The groups are shells around one centre, one inside the other: the same stretched ball of 7 dimensions in 8 sizes.
In the rows, zero is written as 128.
Some rows, each with its group after it:
[177  88 158 166 134 130  99  84 115 189 156]  Gefo
[130  63 123 149 156 133  55 157 141 106 112]  Fased
[183  53 123 164 146 207  78 139 123 115  99]  serav
[122 137 135 186 101 182  80 151 140 123  99]  rudu
[145  51 142 120 145 149  83 110 114 140 126]  rudu
[142 102 132 128 134 190 110 136 126  97 103]  met
[ 96 179 171 127 130  69 130 101 138 149 162]  Fased
[192  90 134 173 152 195 115 133 114 140 106]  rudu
[137 154 124 138 124  99 174 113 128 161 177]  lege
[118  80 143 130 143 156  84 139 112 138  99]  serav
[159 101 101 152 136 209 138 165 119 107  96]  buzer
[147  98 131 171  98 133 105 101 119 194 161]  Gefo
[154 112 119 150 111 164 158 117 103 181 144]  rudu
[103 153 130 153 123 100 138 142 125 168 143]  pebe
[163 129 151 169 171 130 112 138 133 133 121]  buzer
[126 137 121 182 108 150 103 150 140 136 126]  pebe
[ 77 188 150 136  93 120 142 123 128 153 138]  serav
[145 120 114 184 109 242 110 174 119 117  67]  Gefo
[103 135 103 182  79 186 118 170 121 157 104]  buzer
[167 105 131 192 103 191 121 122 101 199 121]  serav
[104 104 147 112 114  93 116  92 116 178 166]  rudu
[195 101 132 151 151 132 157  97 113 174 167]  Gefo
[135 153 112 173 126 190 143 177 128 115  93]  buzer
[116 139 147 102 138 133 159 115 111 141 134]  Fased
[174  82 128 141 152 165  96 124 141  91 130]  Fased
[127 123 164 153 122 142  71 111 140 125 124]  met
[110  96 152 104 159  61  90 107 140 126 163]  serav
[ 71 125 134 118 152  38  95 146 148 129 155]  lege
[159 115 119 137 127 174 162 123 110 146 134]  rudu
[ 66 179 153 124 117  69 137 124 130 160 152]  serav
[ 87 135 142 151 109 151  99 150 118 152 100]  pebe
[102 106 170 123  87 138  86  75 112 179 143]  Gefo
[106 112 117 190  89 156  59 158 146 135 115]  lege
[175 103 114 141 130 182 161 122 110 144 136]  met
[ 87 140 162 173  88 158  58 132 131 151 100]  Fased
[ 63 163 132 159  89 122  80 157 154 115 119]  serav
[162  79 111 185 154 162  81 169 135 122 105]  buzer
[143 151 120 181 104 177 170 142 100 195 121]  lege
[144 108 135 175 108 213  88 142 121 131  90]  pebe
[127 125 130 143  85 161 126 105 122 157 148]  pebe
[121 125 111 199  91 218  80 180 134 118  76]  Fased
[169  98 120 172 138 148 131 132 114 174 137]  pebe
[149  81  97 175 113 202 111 164 113 149 101]  met
[129  82  97 145 164 152  95 190 141  81  98]  lege
[147 147 125 170 143 171 146 162 122 133 104]  met
[131 108 115 169 148 188 116 188 111 135  72]  lege
[158  84 125 188 116 221  57 153 135 107  84]  Gefo
[172 140 137 159 154 141 155 126 125 143 139]  buzer
[106 108 170 126 117  83  74  80 132 164 165]  Fased
[201  52 131 163 115 212 107  92  99 177 131]  Fased
[119 152 161 101 128 116 138  90 137 112 157]  lege
[146 133 138 132 126 115 162  97 116 172 170]  met
[171  64 131 134 158 164 121 121 103 153 123]  pebe
[ 90 117 137  92 106  90 126  94 130 143 174]  serav
[143 110 138 162  84 167 118  95 109 192 146]  met
[ 73 166 138 132 129  68 141 143 127 164 147]  buzer
[150 128 144 142 141 106 150 104 116 177 162]  rudu
[167  87 105 113 152 167 162 132 117 114 136]  Gefo
[ 69 153 155 111 129  38 110 112 145 143 172]  buzer
[140 110 125 149 143 150 146 144 102 173 119]  met
[108  91 130 126 154 129  75 156 141  92 109]  rudu
[123 113 124 170  82 168 103 125 119 173 130]  pebe
[157  93 151 136 162 178 117 130 104 140  96]  Gefo
[ 73 185 154 149 154  83 112 171 145 119 110]  lege

New rows. What belongs after each?
[152  86 151 121 150 171 109 114 112 128 112]  met
[ 65  93 137 101 124  94  76 133 131 128 132]  Fased
[155 117 124 139 128 156 130 121 135 114 142]  rudu
[206 102 147 162 155 185 144 106 105 160 126]  Gefo
[171  81 153 151 157 158 113 113 100 175 119]  serav
[ 87 139 136 138  85 185 111 139 118 136  99]  buzer
[ 62 150 153 117 127  90 108 138 130 138 127]  rudu
[ 93 113 117  85 148  64 146 129 131 128 169]  lege
[125 144 137 121 117 139 139 112 136 115 147]  met
[173  86 122 146 135 128 152 103 104 195 167]  Fased
[142  99 134 114 170 129 129 134 124 113 127]  pebe
[116 114 143 149 128  90  93 117 134 159 155]  pebe
[102 147 151 166 106 169  88 145 129 133  95]  pebe
[ 73 171 156 108 146  80 122 138 145 102 133]  buzer
[ 81 133 164 131  88 120  71 100 138 142 140]  serav
[108 168 151 195  92 144  99 136 131 172 120]  buzer
[ 93 105 125  75 153  85 133 129 132 104 152]  Gefo
[154  80 154 112 126 170 117  83 104 153 135]  serav
[ 99 121 144 126  92 144  82 108 143 112 138]  serav
[148  86 117 166 102 199 123 134  95 187 111]  serav
[135 122 138 148  89 175 115 103 124 148 137]  pebe
[158  86 116 145 149  98 129 121 125 163 169]  Gefo
[ 77 195 145 142 110 116 136 145 140 126 126]  serav
[119  95 119  91 114 110 151  96 116 154 177]  Gefo
[119 126 150 145  96 191 127 117  95 180 104]  lege
[145  60 130 151 151 160  66 145 127 120 104]  rudu
[150 134 120 188 157 138 109 171 145 115 115]  Fased
[104 114 127 147 129 153  58 163 161  63 102]  lege
[129 103 172 155 106 152  80  91 108 188 127]  Fased
[107 123  97 164 105 139 128 165 126 155 130]  buzer
[138 112 155 122 141 151 129 109 107 151 123]  rudu
[107 112 157 110  89 158 125  84  98 181 138]  lege
[153  81 151 153 146 201  88 135 104 142  80]  lege
[153  64 126 113 116 177 124  98 105 150 138]  met
[128 123 159 100 117 102 129  68 130 143 180]  Fased
[130  55 130  84 131 114 125  86 105 163 167]  lege
[186  80 115 171 133 204 130 136 104 161 112]  pebe
[152 116  89 201 133 193 126 199 124 136  89]  lege
[ 85 128 143 137 103 155  98 138 119 144 104]  pebe
[166  91 145 120 130 145 127  81 119 146 160]  rudu
[156 107 136 152 125 127 144 103 105 199 159]  met
[125  71 118 138 123 130 104 130 113 168 139]  met
[119 136 176 180 124 145  62 126 130 155 103]  lege
[ 52 183 137 175  68 144 104 160 128 165 104]  lege
[ 78 135 119 153 112 100  86 159 151 121 134]  serav
[134 115 158 119 164  86 119 104 127 144 155]  pebe
[115 103 143  72 149  94 147  96 117 133 163]  Fased
[ 67 121 128 102 110 107 127 133 116 152 137]  Fased
[ 77 116 119 145  93 135  75 151 142 122 122]  met
[ 77 134 149 108 114  89 129 111 113 175 150]  serav
[180  95 106 131 139 192 162 129 116 118 130]  Gefo
[ 98 131 179 108 137  84  91  91 134 136 149]  serav
[130  84 152 105 115 169  80  92 132 100 130]  lege
[113 160 137 136 112 144 126 129 145 102 133]  serav
[124 109 144 135 179  70  89 140 148 113 142]  Fased
[ 88 131 166 124 144  54  88 112 139 149 156]  serav
[105 125 161 142  89 168  96 104 111 168 117]  serav
